Each new row is followed by its nearest point in the smallest flat space through zero that holds the last named rows.

k_12 (3 x 8)
[[ 26.0   4.2 -12.4   1.5 -36.6  -6.7 -18.4  17.5]
 [ 41.2 -20.2   4.9   9.7  11.7 -19.4  -5.0 -26.7]
 [ 15.4 -28.4 -11.2  -6.4  10.1  18.8 -21.8  19.5]]
New rows:
[  8.4 -23.7  10.2   8.1  24.9 -42.1 -49.4   4.6] | [ 29.6 -23.3  -1.5   3.0  11.6  -3.5 -11.4  -7.9]
[-11.7   4.2  24.5  58.3  10.1   6.1  -3.3  -7.5] | [ -5.5   3.3   7.4   2.8   9.9  -6.0  10.5 -14.5]
[ -9.8  -8.0  34.2 -37.1  13.5 -13.9 -17.3  -3.2] | [-4.7 -6.3  3.2 -0.8 14.8  3.6  3.3 -5.2]
[-30.9  29.1   6.1 -40.9   9.8  16.6  33.5 -17.6] | [-44.1  20.6  10.2  -3.0  12.1   5.5  23.8  -6.1]

k_434 (3 x 8)
[[ -4.2  14.4  58.2 -24.0   9.6  -2.9  -7.1  24.1]
 [  5.0   3.6   2.9  18.1 -15.8 -13.1 -19.9  12.8]
 [ 24.5   3.7  14.8  -3.8 -25.8 -16.1  -7.0  36.0]]
New rows:
[ 38.1 -17.7  35.5   1.4  14.3  14.8  16.2  -3.8] | [  5.6   1.2  14.5 -21.0   3.8   3.4  12.2   9.2]
[ 33.6  18.7 -21.3 -30.3  20.3  23.9 -36.2 -27.2] | [ -3.8  -3.0  -8.0  -4.0   7.4   6.6   8.7 -10.5]
[ 16.6  21.0  26.3  13.8 -16.3 -32.3 -12.2  15.3] | [  9.0   8.2  22.2   9.6 -18.0 -16.8 -22.3  26.8]
[ 13.1 -27.2   0.1 -33.8  20.1  16.2  17.9  -0.2] | [  6.2  -5.1  -0.9 -31.1  11.0  13.1  30.3  -2.6]
[-10.2   8.1 -28.8  -4.1 -31.5  34.6  28.9 -32.6] | [  1.5 -11.5 -35.5  -3.0   5.1  11.6  21.8 -21.1]
[-27.0  -5.6 -10.1  -6.2  25.9  -1.9 -30.0  23.2] | [-12.2   4.8  11.1   7.8   6.9  -0.7 -12.3  -4.8]

k_648 (3 x 8)
[[ 14.5  25.1 -20.7 -34.1  23.9  -8.1 -19.3  13.4]
 [ 27.8 -12.0 -70.8   5.0   2.4  60.1  -0.8   0.4]
 [ -2.0  28.5  11.6  26.0  -5.8 -19.4  -2.7 -10.7]]
New rows:
[-38.4  -0.4  -5.8 -21.7 -15.6 -22.3   4.7  19.2] | [ -7.1  -6.3  16.8 -17.1   4.3 -12.5  -0.5   6.1]
[-39.9  16.8 -12.7  32.5  12.9  13.6  11.9   8.4] | [ 1.4  6.8 -4.0 23.1 -8.3  4.3  2.9 -8.8]
[ -1.3 -50.5  11.1   7.6  -1.5  49.7   1.9 -23.2] | [ -6.1 -48.9  -4.4   8.3 -15.5  34.6  19.2  -2.4]

k_803 (3 x 8)
[[ 21.4 -24.3 -17.2 -18.8   4.8  44.9 -20.6 -50.5]
 [ 15.6 -23.4 -10.9  43.5   9.3  31.5   0.0 -35.9]
 [ 25.7 -15.7  -5.2 -45.3  24.0  52.5  43.9 -65.3]]
New rows:
[-22.9   3.0 -25.3 -34.6  22.4  17.7  13.5  -2.4] | [  3.6   2.4   1.3 -33.3   4.2   7.7  12.1 -10.4]
[ 24.9  26.9  24.7  10.6  12.8 -14.0 -26.2  35.7] | [-10.1   8.0   3.1   8.2  -8.7 -20.6 -13.6  25.1]
[ 19.2 -12.7  -9.0  11.0  -7.6 -10.7  18.9 -26.5] | [  5.9  -6.2  -1.1  11.7   7.1  11.7  13.4 -14.6]

k_887 (3 x 8)
[[-19.3  -7.6  62.4 -20.7 -11.8 -13.3  34.2  62.6]
 [ 38.0  -2.7  21.5  18.4  19.5 -61.3  -4.5  13.5]
 [-17.0  -9.9  27.7 -32.1  -9.3 -36.7  10.1   7.8]]
New rows:
[ 30.1  15.2 -35.6  14.5 -31.0  -4.3 -34.2  11.3] | [ 18.5   4.6 -18.0  20.2  10.1   3.1 -11.5 -12.3]
[ 18.6 -17.7   5.1   2.1 -17.7  -5.7 -37.3  19.6] | [ 9.4  0.2  4.2  6.8  4.8 -9.9 -0.7  4.7]
[ 28.0 -35.4 -19.0  30.3  -9.8   7.8  19.7 -22.3] | [ 15.2   4.4 -15.9  18.0   8.3   6.2  -9.4  -9.6]
[ -9.1  33.8  22.0 -29.9  11.4   6.2  31.6  12.9] | [-15.5  -2.9  19.8 -13.3  -8.7   4.5  13.6  19.9]
[ 23.6  22.7 -16.8 -22.4  -8.4  18.0 -30.7 -17.1] | [  0.4   2.3 -22.8   2.3   0.8   9.9 -10.7 -23.4]
[ 19.3  16.4 -20.5  -3.1   5.7  22.9  17.9  30.2] | [ 5.3  5.0  0.9 17.1  2.5 25.3  4.9 16.9]

k_784 (3 x 8)
[[-29.8  -8.2  10.2  26.3 -21.9 -15.8  26.3  24.2]
 [ 29.5  -2.0   5.1   6.7   0.3 -12.7  -5.1  15.8]
 [-15.4 -33.6  -7.8  -0.4  48.7  -4.8  16.1   0.8]]
New rows:
[ -2.4  -3.3 -11.0  -5.7  23.5   0.6  40.2   1.7] | [-12.7 -16.9  -3.3   1.7  21.6  -2.7  10.7   1.3]
[ 11.7  22.6 -55.2   8.3  42.2  33.8  17.0   4.8] | [  2.6  -8.9  -9.2 -14.5  30.1   8.5  -5.5 -14.8]
[ -4.8   6.7 -21.4   3.3 -22.7 -53.9  -8.6 -32.4] | [ -1.1   8.1   2.4   1.6 -14.2   1.1  -1.5   0.3]
[  8.0 -25.1   8.3   3.0   3.8 -24.3   3.2   4.1] | [  8.3 -13.2   2.7   9.1  11.1 -12.5   6.7  14.8]
[ -4.0  -1.9  -9.4  -9.7 -18.3  28.7  22.1 -49.0] | [-22.8  12.8  -7.1 -15.4  -5.8  20.8  -5.4 -25.9]
[ 13.0  -4.4  14.0 -23.2  12.6   9.2 -31.3  16.7] | [ 23.8   1.5  -2.5  -8.4  11.0   1.4 -12.6  -3.9]

k_237 (3 x 8)
[[ 28.2 -15.9  16.2  -6.0  13.4 -15.8   2.9 -16.3]
 [-38.2  37.7  -3.6  -5.5  -3.7  20.2  23.0  -6.5]
 [ 29.0  21.6   0.6  10.3 -65.7  28.8 -26.5  -5.1]]
New rows:
[ -2.7  30.0 -20.1  -8.0 -23.7 -21.2  -1.2  33.0] | [-13.3   7.1 -12.3   6.7 -14.9  11.0  -8.7  14.1]
[ 13.8  22.5 -13.1 -23.2  26.6  23.0  35.9 -30.9] | [ -5.4  21.5  17.2 -13.9  12.8   2.1  29.3 -28.7]
[ 16.8  -5.9  30.6 -15.6   6.5  25.0 -28.7 -34.9] | [ 28.5   2.3  17.0  -5.0  -8.8  -1.0   1.8 -22.0]
[ -0.4  30.4  -5.6 -26.1 -17.3  10.8  -9.7   3.0] | [ -4.9  19.8  -0.7   0.8 -20.2  15.4   0.9  -4.4]

k_554 (3 x 8)
[[-29.7   9.9 -17.3 -28.4 -10.6 -20.4  25.8  24.2]
 [-40.3 -20.1  -9.7 -22.1   8.5   2.8  36.0 -24.4]
 [  3.5  17.5  30.9  -7.2  -5.1  -3.9  24.2  36.6]]
New rows:
[-21.2   0.5  -1.3 -31.7 -10.5  -5.9  21.1  -9.9] | [-25.5  -4.1  -7.3 -18.3  -0.1  -5.3  24.4  -0.3]
[  9.4  -3.4 -52.2  -2.8  16.9   0.0  44.9   2.0] | [-22.1  -4.7 -19.6 -14.8  -1.7  -7.7  10.6  -5.0]
[ 45.3   3.8  -2.8  -3.5   2.4 -49.5 -15.6   4.4] | [ 18.9  14.2  -7.8   8.4  -9.1  -8.7 -25.0  17.5]
[ -5.2  -4.8  -6.8  20.0   0.5  -2.3  -0.9 -13.7] | [  0.1  -6.6  -5.6   3.6   3.0   3.6  -6.3 -13.0]
[  7.0  10.0  -2.5  19.9  -1.7 -10.6   2.8   0.3] | [ 7.2  3.9  0.7  3.8 -1.9 -1.1 -7.1  4.8]
[ -3.6  10.3  25.5 -26.3   7.0  25.8   0.1 -32.7] | [ -3.5 -12.5  16.5   2.9  10.4  13.8  13.2 -17.9]

k_329 (3 x 8)
[[-11.9  -8.5  14.9 -37.3 -22.3  10.2  12.9  -9.8]
 [-14.5  28.7  38.3 -11.3   8.3 -17.7   0.8  -6.8]
 [-40.0 -40.3  22.4 -32.2   4.6  32.6  -6.9  -5.0]]
New rows:
[-21.0  -1.7   1.4 -15.2  13.0   1.3 -37.9   2.1] | [-18.3  -9.2  13.7   0.0  16.4   7.1 -10.2   0.8]
[-17.9  -4.2 -13.2   8.1  -1.7   7.0  11.0  12.2] | [-0.6 -9.8 -6.6  2.5  1.4  6.4 -2.5  1.9]
[ -6.1  58.6 -25.8   7.0  32.0  16.3  -5.6  25.3] | [  7.8  19.0  -0.7  25.8  17.7 -16.0  -8.1   5.2]
[ 15.5  21.1 -29.2 -27.0  25.2  12.9   8.6 -24.7] | [ 8.0  2.9 -6.3 -2.2 -9.2 -2.1  5.5 -0.9]

k_427 (3 x 8)
[[  8.3  10.3   1.6  -3.8  -9.5  -7.0  28.4  27.3]
 [-20.8 -58.4   6.8  -2.8 -16.8  -0.6  18.7   0.4]
 [-13.2  39.3  18.6  -3.1 -11.4  -5.3  20.6 -25.9]]
New rows:
[ 34.5 -21.5 -17.8  12.6  20.1  -1.2  33.0 -36.3] | [-3.7 -9.9  0.5  0.1 -1.0  0.9 -1.3 -3.0]
[ 22.9  27.9  28.9 -17.1 -15.3  14.5  11.2  10.8] | [ 6.0 30.1  4.6 -2.5 -5.2 -5.6 18.7  9.2]
[-10.4  18.8  11.6 -37.8  37.7   2.5  30.6  33.6] | [10.6 18.2  0.4 -2.9 -5.8 -6.1 22.3 24.2]
[-11.1  32.7  32.8   8.0  21.4 -21.7  -4.3 -12.6] | [ -4.1  34.8   8.3  -0.1   0.3  -1.1  -0.3 -21.4]

k_712 (3 x 8)
[[  7.7  35.0   1.7  -1.2  24.2   5.5 -35.4  -2.8]
 [ 33.3  13.6  20.8  39.7 -23.8 -19.1   9.0   1.0]
 [ 38.9   0.0  46.5  -4.7  33.8  18.4  28.8  44.1]]
New rows:
[ 25.5 -19.9  19.0 -33.9 -27.1  33.0   5.9   1.0] | [  2.1 -15.7   8.7  -7.8   4.3   6.4  19.9  13.2]
[ 38.1  32.7 -14.2 -37.4  22.8  37.9 -19.7 -28.9] | [  0.4  27.5  -0.1 -14.7  33.6  13.3 -32.1   2.0]
[-36.3   1.9  31.8 -11.8 -32.7  34.0 -17.5 -23.1] | [-14.4  -3.4 -13.5  -6.3  -3.3  -0.4  -6.7  -9.3]
